The same things were measured in two ways. Each way mixes the same 4 hidden numbers, adds some noise and spreads widely along 4 directions of its own, which tell nothing about the thing.
In the rows, 128 means zero.
Some things both ways: the first way, then the second way.
[ 58  89 131  92 132 115 135 126 136 135 160 153  97  78 132 122 172 145]
[141  91 208 140 139 165 210 130 170  99  52 132  77]

[134 126 160 121 120 117 136 117 172 142 128 110 144 134 135 138 151 108]
[122 154 175 126 137 142 109 148 160 145 146 120 139]

[114 121 127  48 121 148 106 115 146 181 106  94 152 160 155 131 139 103]
[ 79 156 150 173 123 103 126 122 115 128 101 133  70]

[126 135 138 169 134 129 150 143 123 126 129 130 124 138 120 124 109 121]
[139 146 105 124 136 132 132 128 111 144 134 130 135]

[113 112 128 150 114 148 152 140 122 111 127 123 121 113 141 127 141 138]
[127 123 135 112 125 152 103 129 117 159 170 146 116]

[122 162  83 198 145 165 107 142 122 141 145 140 117 105 108 105  73 161]
[147 150  61 107 117 119 151 131 107 134  99 122 157]

[ 42 101 118  81 110 130 116 136 134 173 110  78 119 104 153 140 140 127]
[175  29 137 113 147 194 201  91  76 129 109 161  27]

[ 51 122 134  70 161 155 122 192 164 165  98  79 113 124 126 128 176 128]
[ 90 106 174 145 117 176 144 115 152 125  93 182  65]

[116 110 122 109  96  98  93 112 153 141 133  85 133  97 135 150 139 133]
[154  76 113  88 128 198 116 110 150 145 162 169 164]

[ 98 103 155  79 121  79 121 131 138 147 127 110 127 120 139 161 154 107]
[ 99 125 147 139 116 156 136 117 171 114  89 165 136]

[133 139 100 109 131 171 105 160 139 144  91  71 153 153 130 131 114 131]
[ 99 126  83 147 124  75 106 103  56 130 138 117  72]

[188 124 115 131 152 172 128 168 143  76 147 145 137 119 105 105 161 163]
[126 112 169 129 165 100  77 125 105 145 193  83  93]

[120 147 105 160 138 144 111 152 143 136 126  98 129 112 115 127 104 148]
[145 136 141 127 120 139 166 146 122 135 144 127 149]

[ 99 118 102 119 149 142 111 160 120 126 139 133 111  96 113 116 132 165]
[ 85 122 154 124 100 123 120 130 141 113 117 138 109]

[145 103 115 146 109  97 124 120  88 103 153 161 124 103 135 144  98 149]
[107 142 154 125 106 106 113 151 120 133 189 123 158]

[154 131 117 136 107 163 107  81 184 125 161 126 150 109 130 110 146 134]
[145 163 175  96 146 137  87 163 159 162 178  96 156]

[124  86 143 109 130  71 126 147 105  93 147 150 107  91 118 155 148 143]
[110 107 168 141 114 147 151 126 175 104 114 146 159]

[ 81 109 137  86 113 146 131 130 156 154 114  79 135 123 148 134 166 118]
[106 117 174 151 133 103 149 125 107 112 101 111  51]

Other things, the second way, with their names:
(12): [101  98 124  85 110 141  61 122 102 154 197 153  98]
(315): [124 107 113 117 142 116 107 103  93 134 128 113  65]
(399): [ 91 156 102 144 122 104  68 118 122 138 169 139 162]
(172): [143 163  70 140 144  80 133 127  49 147 128  91 101]
(285): [145 104 100 138 117 133 227 110 104  93  12 124  75]
(429): [127 134 203 130 149 148  99 153 143 161 227 124 139]
(346): [129 108 154 136 135 152 157 115 123 131 106 143  72]
(143): [133 125 166 125 134 120 160 141 109 130 127 104  90]
(390): [136 198 124 121 137 103  95 157 123 158 160  86 162]
(185): [108 118 115 119 128 127  90 110 115 138 148 136 104]
(290): [154 142 129 117 142 137 123 140 112 158 174 121 149]
(307): [118 149 123 131 112  96 120 147 105 144 195 125 177]
(318): [101 115 108 130  96 166 147 107 158 117  86 185 136]
(157): [112 154  85 180 112 133 201 103 124 102  14 163 112]
(514): [ 66 105 147 170 105 166 119  96 131 125 129 212  77]
(255): [130 116 138 114 112 182 157 125 154 129 104 178 131]
(498): [171 131 130 120 129 147 192 143 134 125 102 115 164]
(24): [118 151 169 141 128 142 148 140 165 122 111 128 147]
(479): [127 212 197 178 141 101 204 171 153 120  50  89 118]
(451): [134 104 196 125 164 102  97 136  85 154 213  82  56]
(308): [136 161 172 165 179  85 105 143  94 153 180  75  93]
(167): [146  88 140 130 145 114 190 108 130  90  30  85  84]
(67): [150 145 168 138 141 127 164 154 125 142 158 116 140]
(144): [136 170 105 104 129 136  91 135 201 127 110 101 252]
(392): [ 86 112 139 122  83 168 123 118 204 103 112 189 204]
(517): [ 77  93 118 122  90 133 107 106  87 131 174 183  71]
(221): [115 232 122 162 124  53 154 164 111 129  83  71 140]
(168): [116 152 126 121 113 171 105 128 182 140 128 169 184]
(324): [154 111 173 119 155 157 129 127 170 126 134 115 157]
(39): [ 78 149 120 156 103  77 103 127 103 126 137 122 108]
(125): [ 83 169 101 118  92  68 111 141 128 108  83  98 142]
(4): [132  95  40  92 103 141  91 101  74 151 180 166 139]
(99): [123 102  69 110 117 178 106  91 144 135 118 172 165]
(539): [118 141 158 105 133 125  71 144 149 148 191 115 167]
(9): [110 150 125 141 113 132 132 134 137 128 120 143 141]
(492): [158 152 134 160 157 107 168 135  82 143 125  99  97]
(51): [108 194 104 190 135  70 168 129  77 119  59  97  86]
(234): [127 178 118 150 132 101 153 141 123 126  83 106 140]
(69): [ 96 128 100 121 110 126  92 115 126 129 143 149 145]
(321): [158 128 167 105 156 167 135 141 141 159 162 127 133]
(436): [137 138 146 130 139 117 126 137 151 123 133 100 169]
(378): [ 98 185 141 181 114  62 160 150  88 121 106 105 104]
(380): [ 83 147 129 128 111  93  96 127 118 127 115 120  88]
(52): [132  64 177  90 126 176 131 120 170 119 135 140 122]

Some of these things the first way, each followed by its name:
[ 83 107 118  97 140  97 114 142  95 146 136 144 107 109 135 140 113 137] => (318)
[126 114 128 115 125 142 124 143 137 122 121 108 134 122 133 125 147 133] => (185)
[157 179 113 180 157 177 125 152 129 145 111 128 145 163 110 107  81 133] => (172)
[ 96  89 159 101 134  53 125 144 138 122 143 121 106  89 131 165 166 126] => (52)
[116  91 122 119  76 123 133 109 121 119 132  96 141 106 158 149 138 121] => (69)
[148 107 130 145  68 101 123 104 124 124 116  79 156 116 151 166 111 111] => (307)
[115  97 148  86 131  22  95 138 117 133 135 133 113 100 120 177 135 123] => (392)
[ 70 109 119 121 138 121 137 193 101 131  91  81 105 113 139 156 125 139] => (517)
[101 164 132 153 155 181 138 145 182 167 125 124 135 141 116  96 140 120] => (479)
[135 137 123 112 148 126 101 139 149 134 138 138 126 125 107 119 135 138] => (24)
[ 35 125 144 160 135 105 155 158 120 162 124 121  96 114 134 145 115 118] => (285)
[ 82 124 107 133 150 157 139 157  88 145 124 156 111 127 126 113 103 142] => (157)
[159 104 138  76 103  74  88  73 149 122 163 153 142 108 133 144 152 128] => (324)
[ 95  98 118  43 159 109 112 181  89 138 108 136 120 139 139 142 147 133] => (514)
[ 97 133 106  99 171 143 108 162 111 151 137 162 110 125 108 110 123 151] => (346)
[119 139 111 119 132 142  95 139 151 163 122 101 137 127 126 130 118 132] => (9)
[127 128  93 157 110 139 102 157 110 123 106  72 135 108 134 144  90 144] => (4)
[118 155 129 124 126 170 130 130 148 174 102 102 159 170 143 123 109  93] => (51)
[ 89 110 143  96 109  92 111  99 148 152 144 132 124 105 140 144 143 121] => (167)
[158 109 118  76 105 134  87  99 163 135 134 103 158 125 139 136 157 126] => (429)
[137  99 117 124 120 132 137 137  88 105 132 152 133 123 141 133 124 143] => (39)
[ 55 110 165 143 117 104 160 145 138 146 118  92 112 106 147 155 148 111] => (255)
